There are 5 ways to turn a row about zero (a turn may also mirror it). The second row of each pair is the first, turned, with some noise. The first 45 pairs use one turn. New pairs use 2 turns, one after the other, and a turn may come again.
In the rows, 128 means zero.
Known pairs, each followed by its turns in order:
[ 96 128  94 135 139 124 169 161]
[127 107  93  87 114 101  95 143]  j11

[109 142 117 135 143 126  62 134]
[155 117 177 141  90 142 123 110]  j291

[166 136 138 123 119 137 124  96]
[108 111 100 148 126 112 130 154]  j662

[135 119 135 129 124 156 117 143]
[108 116 136 115 127 116 108 109]  j352

[135 126  77 127 117 168 161  97]
[ 74 103 103 110 136 136  79 117]  j291

[128 128 208 118  81 131 141  92]
[108 162 211 119 145 159 121 108]  j11

[105 178 121 118 126 114 113 149]
[155 133 129  94  88 146 147 110]  j291

[124 114 144 172  70 183 154 136]
[135  68 103 121 199 127 126 107]  j291

[123 154 128 124 158 144 132 134]
[133 143 123 115 125  93 141 127]  j11

[113 116 180 151 130 113 135 105]
[127 118 130 143 140  85 176 126]  j291

[131 157 120 100 152 117 149  93]
[116  77 116 132 125 105 102 111]  j662

[139 135  96 100 147 125 127 134]
[168 129 141 113 131 125 138 148]  j82

[116 149 124  57  98 119 112 127]
[107 172 101  90 114 111 139 169]  j352

[123 185 127 154 117 139  48 134]
[ 77 155 100 138 175 127 192 146]  j11

[128 137 191 127 107 131 115 106]
[118 159 173 122 145 147 146 114]  j11

[146 128 125 130 128 137 164 100]
[ 87 137 111 127 140 117 123 121]  j291

[141  97 120 126 145 120 136 183]
[141 167 157 147 170 126 120 117]  j662

[120 127  81 143 149 140  84  48]
[154 152  52 142  96 156 106  89]  j352

[ 80 134 126 145 169 155 130 137]
[119 127  91 117 103 157 134 164]  j82

[107 208 129 129 138 152 146 101]
[127 103 120 134  51 101  98 125]  j662

[173  66 140 159  92 101 113 138]
[102 170 111 140 170 159 176 146]  j662

[ 96 117 105  48 170 186 208 117]
[121 103 157  87 152  39  37 129]  j662

[124 125 127 119 144 108 130 116]
[143 126 114 131 125 127 143 134]  j352

[ 99 150 139 117 127 130 128 133]
[134 145 145 127  99 120 126 140]  j352

[130 116  83 142 122 114 158 142]
[126 131  80 151 126 137  92 117]  j291

[141  78 148 140 208 114 131 145]
[124 107 195 163 184 129 141 113]  j662

[142 154 125 136 128  56 122 165]
[122 112 155 116 108 101 191  99]  j82

[ 93 127 127 165  63 121 119 168]
[118 101  85 185 106 112 138  88]  j82

[ 80 148 134 152 185 113  90 159]
[172 109 134 170  94  81  92 142]  j352

[ 71  95 145 123 128 208 129 126]
[124 129  72 176 137 172  90 181]  j82

[ 81 129 154  67 141 132  48 139]
[118 181  78 111 153 156 161  57]  j11

[132 197  93 125 134 108  95 141]
[150 177 117 150 144 110  83 153]  j352

[131 144 119 155 119 181 183 160]
[156  89  77 115 145 179 110 103]  j82

[ 87 172 139 111  84 136  94 102]
[ 71 176 123 130 170 123 123 115]  j11

[162  96 177 137 112 104 141 123]
[ 87 102 139 153 154 143 165 122]  j352

[137 116 118 126 163 135 128 208]
[159 141 110 150 130 196 135 162]  j291

[110 124 120 143 129 159 132 158]
[137  99 105 129 137 161 130 125]  j291

[ 88 145 116 120 186  59  93 208]
[115  90 142 131  78 113 240 171]  j82

[124 134  89 110 134 134 139 139]
[126 129 103 129 116 113 107 137]  j11

[ 81 152 115 127 138 136 131 118]
[145 108 144 101  91 119 114 108]  j662

[117 149 208 148 108 104 143 127]
[ 93 120 194  83 140 141 149 113]  j11

[112  91 143 155  87 111 173 144]
[108  93 136 160 105 156 111  86]  j82

[117 149 181 132 112 134 128 170]
[ 99 128 191 137 116  96 124 148]  j352

[166 159 208 135 109 131 166 144]
[ 90 131 128 122 187 161 151  66]  j82

[122 117 129 151 124 136 113 126]
[134 132 137 122 121 139 153 136]  j662

New pairs. What belongs after each?
[147 126 136  87 105 120 107 208]
[128 161  83  65  98  97 108 152]  j11 j662

[155 107  81 142 129 137 129 190]
[127  99 116 197  94 114 132 115]  j662 j662

[100 103 129 128 143 123 115 140]
[147 152 149 125 119 122 135 114]  j662 j11

[110 159 117 166 110 133 155 138]
[109 131 101 124 181 125 131 123]  j352 j82

[192  81 139 119 149 152 123 144]
[165  99  76 125  97 127 171 129]  j352 j352

[143  48 120 106 104 143 197  48]
[174 192 145 133 110  90  21 149]  j352 j11

[133 139 185  58 132 128 131 129]
[100 125 144  72 132  77 153 101]  j11 j291

[146 104 103 127 135  97 111 126]
[167 132 145 130 151 114 143 114]  j352 j662

[107  83 122 124  78 127 136 180]
[155  65 144 108 146  87 114 156]  j291 j82

[161  70  92 129 105 145 106 105]
[ 94 102  97 174 137  99 108 157]  j82 j352

[150 132  92 131 202 208  54 108]
[153 210 169  56 177 180 148 141]  j291 j11

[127 134 139 172 147 127 133 120]
[134  99 140 124 147 105 153 126]  j11 j352

[100 127  89 135 107  84 116 123]
[155  83  92 129 152 113 135 136]  j352 j82

[121 130 108 111 133 175 128 115]
[150 170 147 146 138 109 125 125]  j352 j82

[ 48 145 147 125 136  98 143 143]
[118 181 111 103  76  79 131 131]  j82 j662

[158 127 113 126 129  87  84  55]
[ 65 188 129 134 124 100 163  90]  j291 j82

[166 133 139 185 125 124  85 125]
[156 121  68 121 106 128 154 183]  j82 j352

[132 183 152 102  99 110 169 197]
[108 176 121 170  92 138  55 122]  j662 j352

[100 128 112 101  95 153 110 174]
[127 107 123  85  88 151 100 120]  j11 j291

[102  90 118 116  48 113 146 134]
[ 98 118 109 104  73  91  73 114]  j11 j352

[ 48 132 143 125 126 103 121 127]
[110 109 113  88 138 137  96 185]  j662 j662

[131 144 122 175 121 167 160  85]
[169 141  64 121 122  89 122 128]  j662 j291

[142 113 102 173 135 148 144  73]
[130 101 108 111 128  74 156 168]  j352 j662

[103 133 131 103 118 175 148 125]
[149 142  97 113 114 150  92 103]  j291 j11

[133 117 156 121 124 131 119 157]
[129 113 142 122 136 152 155 128]  j662 j291

[114  68 158 113 127 172 145  99]
[152 107 153 105 111  71 155 173]  j662 j352

[144 129 141  76 140 117 115 119]
[110 126 122 103 154 155 160 125]  j82 j82

[161  77 133 179 169 135  50 152]
[167 129 186 101 145 152 201 181]  j291 j11

[ 79 124 113 107 146 109 127 117]
[ 87 136 138 107 112 143 122 164]  j82 j11

[151 130  48 132 147 135 125 129]
[ 98 148 111 137  79 127  73 109]  j291 j352

[124 141 112 131 110 119 103 155]
[114 139 134 155 111 114 139 155]  j662 j11

[152 127 100 147 126  76 128  48]
[118 121 120  74 173  73 146  83]  j662 j662

[125 100  89  95 126 138 131 136]
[158 128 112 116 163 122  94 127]  j352 j662

[135 121 175 118 136 139 129  84]
[125 163 114 104 155  98 158 118]  j82 j11

[112  96  92 178 161  89 127 158]
[158  87  98 133 145  92 100 170]  j82 j291

[120 179 125 126 133 113 134 174]
[106 113 141 112 101 130 190 118]  j352 j11

[ 88 104 177 165  77 173 145 136]
[130 127  68 116  74 104  86 167]  j82 j82

[ 73 141 130 101 114 185  81 123]
[170  86  82  89 103 104 162 116]  j82 j82

[118 150 138 143 125 142 143 148]
[ 91 130 147 119 140 145 139 126]  j662 j11

[116 122 161 123 134  98 138 132]
[107 135 143 106  97 118 128 126]  j82 j662

[118 126 102 188 148 121 147 104]
[116 116 114 101 160 105  70 123]  j352 j82

[137  95 113 111 118 112 158 201]
[154 176 122 175 117  83 111 101]  j662 j352

[122 134 166 140 115 113 171 135]
[126 124 117 137 137  90 117  86]  j291 j662

[117 143 120 161 114  56 125 143]
[144 147 143  82 133  89 110  80]  j291 j82

[108 107  83 114 133 140 120 186]
[122 140 155 168 105  99 183 111]  j662 j11

[152 127 131  98 158 131 168 146]
[154 107 151 135 100  94 125  99]  j352 j11

[100 134 120 128 162 146 125 112]
[138 147 134 112 147 107 101 116]  j352 j291

[132  48 127 115 106 180 162 142]
[175 139  97 126 156 186 184 155]  j82 j11

[159 118 149 100 131 128  48 112]
[168 125 128  89 117 144 149  67]  j352 j662

[ 89 117 122 177 120 102 126 114]
[105 131 145 164 109 147 126 170]  j11 j291

[ 80 148  97 194  62 124 113 104]
[162 159 122 134  74  58  92  86]  j82 j82

[ 94  98 130 135 108 129  48 129]
[170 110 137 131 198 163 114 142]  j662 j82

[ 78 128 130 152 161 123 130  96]
[140 132 128 118 180 108  98 101]  j352 j291

[114 141 157 111 125 161 129 115]
[ 96 128 152 120 142 129 107 109]  j352 j11

[117 121 199 134 122  62 128 109]
[101  67  98 122  86 173 124  85]  j352 j82

[116 189 119 149 151 122  68 101]
[ 99 115 139  86 166  59 148 123]  j291 j291

[118 119 155 167 174 147  91 144]
[ 76 151 165 134 116  99 154 153]  j291 j662

[ 84 140 163 123 143 154 110 141]
[106 132 111 175 174 125 133 131]  j662 j82

[151 172 203 132 117 118 127 178]
[203 118 125 114 102 143 176  96]  j82 j352

[156 147 163 119 107 139 151 141]
[157 112 118  93 141 107 159 133]  j11 j291

[154 182  93 128 129 135  89 123]
[111 190 164 149 149 131 137 113]  j291 j11

